Each new row is followed by what is left after taking away its nearest point in the smallest flat space through zero that holds the last named rows.
In the rows, zero is written as 128.

q_804:
[[101 175  63 121  90 159 107 122  90 159 142 145 131 195 157 111 140]
 [ 71 145  78 112 115 113  66 142  83 104 119 115 124 135 153 174 192]
 [116  79 109 159 160  69 112 139 131 129 141  63 109 127 162  85  99]]
New rows:
[166  88 109 120 153 133 170 140 102 129 117 118 105  91 126 161 169] -> [166  99  92 123 143 143 173 136  96 146 125 122 105 116 135 141 158]
[ 88 132 158 118 130 101 163 119 143  91 158 100 133 121 147 131  89] -> [ 83 151 148 110 116 118 160 116 134  95 157 116 137 133 146 139 100]
[106 114 142 136 171 146 149  93 167  83 166 171 142 102 136 174  98] -> [ 91 121 111 140 164 143 135  94 152  94 174 162 139 127 156 159  98]
[116  93 113 143 139 158 140 146  84 141  90  92 128 121 155 164 107] -> [126 100 122 140 134 171 152 142  89 146  90 105 132 123 147 163 102]
[107 166 154 147  89 167 109 120  98 117 118 128 127 106 164 102 109] -> [110 152 165 150  99 155 110 123 105 109 116 119 125  91 161 104 106]

q_754 (3 x 17):
[[167 107 137 134 141 149 106 143  81 113 111  62  66 167 132 135 191]
 [148 137 116  85 183 120 123 140 148  90 122 135 114 137 126 143 172]
 [148 131 164 110  97  96  99 115  87 125 109 120 118 138 171  99 122]]
New rows:
[138 126 176 184 141 147 107 155 120 111 116 109 120 139 106  82  75] -> [140 135 168 162 166 139 109 158 140  95 117 126 126 135 104  88  84]
[152 151 142 140  96 178 129 177 164 122 153 104 108 110 126  89 116] -> [156 158 145 122 104 165 125 175 169 112 150 115 112 109 134  86 118]
[136 115 105 151  84 120 131  79 183 118 126 117 113 135 137 114 106] -> [145 116 103 139 100 119 127  83 184 106 123 113 104 141 137 118 123]
[105 134 100 100 128 100 108 144 142 128 137 148 132 137  75 115 119] -> [112 127 109 110 115 104 101 144 121 133 132 129 119 146  81 110 123]
[ 99 138 151 134 163 183 144 134 143 149 195 158  99 145 165 151 108] -> [110 139 164 123 156 170 132 130 127 144 187 154  92 151 182 141 111]
[113 137  98 193 138 125  81  97 150 121 180 159 142 174 117 150 103] -> [129 138 110 176 141 113  67  96 135 109 170 151 129 184 133 143 117]

q_255, 3 rows:
[[116 139 128  83 124 131 122 151 148 123  99 129 141  94 130 163 162]
 [119 157 107  92 178 145  74 187 118 134 139 169 160 130 147 196 131]
 [140 170 152 111 143 153 123 178  97 129 128 116 180 100 130 144  84]]
New rows:
[141 127 163 135 154 119 137 132 152 117 123 149 138  85 158 152 156] -> [146 122 163 155 156 118 140 121 143 119 136 148 132 100 157 136 141]
[ 52 140 136 138 146  91  97 127 198 113  84  74 133 136 124 140  81] -> [ 55 140 134 149 153  92  93 126 190 115  95  78 133 147 125 136  70]
[168 104 143 119 138 162 116 107 150 134 100 163 133 143 128 107 122] -> [168 109 146 114 138 164 116 113 149 133  97 161 139 137 128 110 121]
[142 119 125 152 139 119 146 105 126 157 117 115 146  87 149 118 140] -> [140 120 117 151 150 120 134 111 124 159 124 127 147  95 153 129 141]
[120 149 151 125 129  99 153 125 113 119 148 122 131 184 140  94 133] -> [114 155 149 105 130 101 148 137 121 117 137 125 137 170 142 112 148]
[112 151 137 149 124 135 149 133 113  89 157 103 117 125 131 179  47] -> [100 135 124 137 115 124 148 119 138  86 144 111  96 124 131 188  85]

q_929:
[[ 73 183 190 179  69  84 152 190  50 105 145  89 143 114 149 128 176]
 [ 95 128 181 153  81  93 181 222  73  76 171  92 167 119 185 114 159]
 [ 93 171 114 179  45 107 140 201  77  39 180 135 216 148 198 126 150]]
New rows:
[ 91 122 129 173 146 152  85 164 110 159 143 160  94 171 139 171 131] -> [ 98 102 132 162 155 154  96 172 118 156 148 157  94 170 146 166 126]
[ 90 173  90 163 148 121 127 161 115 148 170  96 147  96 136 106 142] -> [106 150  82 145 170 131 127 148 137 159 165 101 137  96 129 104 130]
[155 172  95 159 170 132 132  98 171  90 171 123  82 152  90 140 170] -> [152 159 114 157 167 124 152 124 162  81 181 110  86 147 104 134 175]
[131 112 109  95 108 121 104 141 135  99 171 115 116 110 155  99 160] -> [128 126 111  99 112 121  92 122 133 117 157 115 100 107 136 104 163]

q_437, 3 rows:
[[158  83 169 130 185 102 123 133 136 134 136 136 139  78 134 163  73]
 [167  75 161 120  84 126 148  92 124  93 148 164 117 162 131 139 139]
 [156 120 110  73  83 161 178 114 136 138 139 125  95 155  87 146 159]]
New rows:
[115 125 118 131  96 160 117  92  98  74 107 139 116 120 158 155  68] -> [111 139 104 119 104 168 123 102 102  90 103 126 112 111 146 159  68]
[126 124  97 146 142 127 155 110 131 120 145 126 118 134  73 147 115] -> [117 126 101 163 143 120 142 109 127 111 143 131 126 137  86 137 114]
[142 158  99 108 123 186 120  53 128 171  73  85 142 145  79 100 135] -> [153 126 134 132 139 162 103  44 124 151  79 105 156 135 103 105 111]

q_975 (3 x 17):
[[120 148  87 143  95 166  85 154  92 100 113 111 131  97 149 148 167]
 [141 151 157 128 170 179 149 133 100 114 144 106 102 109 119 163 149]
 [185 143  79 140  77 152 172 172 183 169  80 139 123  73 164 122 198]]
New rows:
[129 114 148 116 151 120 126 128 115 124  74 127 104 127 112 139 114] -> [129 114 137 118 139 119 121 133 118 125  68 129 108 123 118 136 119]
[ 76 177 139 171 138 141 147 159 108 118 133 128 116 138  79 125 107] -> [ 85 172 125 172 120 130 154 164 129 132 120 137 121 134  87 113 113]
[106 155 113 110 168 169 130 139 136 132 129 158 164 130 127 147 123] -> [105 150 107 110 159 157 128 138 144 137 125 164 169 134 129 139 119]
[133 172 149 132 131 107 142 171 111 120 114 124 141  96 135 153 136] -> [125 162 151 129 129  87 137 162 116 122 117 130 148 110 131 142 119]

q_570 (3 x 17):
[[100 174 103 188 145 109 168  81 134 168 165 129 139  92 114 111 143]
 [164  88 152 147 108 171 129 117 119 103 115 125 131 117 131  90 162]
 [115 146 135 134 166 103 191 110 110 147  85 167 147  99 130 120 142]]
New rows:
[103 130 128 115 167 102 166 142  95 151 109 167 117 126 153  91 171] -> [109 122 119 117 140 118 123 150 110 142 146 137 104 144 150  95 162]
[140 116 165 173 152 117  91 154 111 140 101  88 119 142  97 111  86] -> [135 123 163 178 160 111 104 148 109 147  98  94 123 135  96 109  88]
[ 99 150 132 113 122  89 103 110 101 128 158 130 133 108 174 117  92] -> [115 132 145 116 116 105 106 108  95 116 145 133 135 104 177 103 106]
[113 107 117 157 158 152 109 144 143 128 156 150  82 129 143 142 150] -> [112 107 121 149 166 146 119 146 138 129 141 160  85 127 145 144 150]
[112  90 134  94 146 131 114 150 141 154 105 137 112 101 124 138 162] -> [107  99 125 111 141 132 110 140 147 161 127 128 111  97 119 134 163]
[125 126 131 127 152 163 113  92 118 160 141  87 153 136 156 127 138] -> [123 125 134 111 159 156 116 101 114 158 126  95 154 140 159 135 132]

q_786:
[[105 102 150  81 103 115 118 167 161  90 113 135 155 161  72  78  77]
 [104 131 162 138 108 109  83 171 168 151  60  85 104 164 115 159 111]
 [ 81 161 167 117 104 112  85  89 179 108  71 108 137 158  72  99 165]]
New rows:
[141  85  98 132  98 143 147 122  89  91 123  95 132 171 122 135 143] -> [138  90 101 136  97 142 142 117  92  94 116  90 129 172 122 139 150]
[102 166  90 123  96 100 152 142 173 138 125  89 124 135 108 162 129] -> [111 160  79 118 102 106 168 136 160 130 148 103 132 125 112 152 127]
[171 135 102  89 119 162 146 154 137  97 153 166  86 118 142 147 113] -> [154 153 117  94 112 156 126 136 155  99 126 152  82 128 129 148 135]

q_614, 3 rows:
[[156 131 142 130 128  59 114 145 135 123 124  96 186 146 139 101 129]
 [135 144 157 172 182 118 198 155  73  91 119  55 121 127 189  88 167]
 [190 221 104  89 126  94  92 171 110 100  68 104 171 138 143 132 163]]
New rows:
[131 119 137 106  91 119 136 100  86 152 153 137 161 173 127  94 145] -> [129 131 131 103  94 140 141 101  78 148 146 141 144 167 129 102 152]
[140 112  91 139 121 136 155 114  89 112 134  93 128 128 156 168 125] -> [142 106  88 131 109 125 138 110 103 120 137 103 140 132 144 171 115]
[ 94 105  83 158 141 106 140  96 107 119 160  91 170 145  93 128 105] -> [102 135  68 143 140 126 133 102  98 112 142  99 158 140  92 142 116]
[168  91 135 148  93  98 110 162 164 158 129 112 144 168 115  96 144] -> [158 108 125 147 102 145 127 161 146 151 120 121 105 155 119 111 156]
[153 165 167 116 160 135  82  99 104 101 116 150 124 124 127  85  84] -> [144 151 172 123 162 139  89  93 105 104 125 151 118 123 127  83  80]

q_292:
[[151 104 166 125 160 139 117 148  99 114 137 140 137 139 167 151  95]
 [155 137 164 138 137 202 127  99 110 137  61 118  97 179 123  95 110]
 [177 139 174 105 167 189 143 139 163 127  87 105 140 123  97 149 143]]
New rows:
[151  73  83  83 148 118 159  94 153 152  99 169 134 142 153  95 132] -> [154  71  86  80 153 116 159 100 155 150 104 169 139 137 155 102 132]
[ 88 173 127 170 155  69 173 180  69  93 123 110 189 183 134 135 141] -> [ 98 183 133 167 157  92 179 173  82  98 101 100 185 187 115 129 151]
[ 89 138 135 121 131 179  88 156  83 114 121 111 127  91 104 159  95] -> [ 79 143 121 123 120 170  90 150  88 118 123 110 124  88  96 152 103]
[104 146 169 111 172 156 105 133 155 134 124 129  95 119 109 127 111] -> [ 86 143 150 117 158 132 101 131 148 134 141 136  93 116 116 122 110]
[102  93 146  92 129 135 133 153  80 130 153  96 162 166 148 101 115] -> [100 107 135  87 122 138 142 148 105 136 144  85 163 155 121  98 137]
[170 172  88 116 144 109 125 138 161 138 176 147 131 123 187 127 109] -> [175 181  92 119 141 132 128 125 164 144 151 140 120 136 175 112 112]
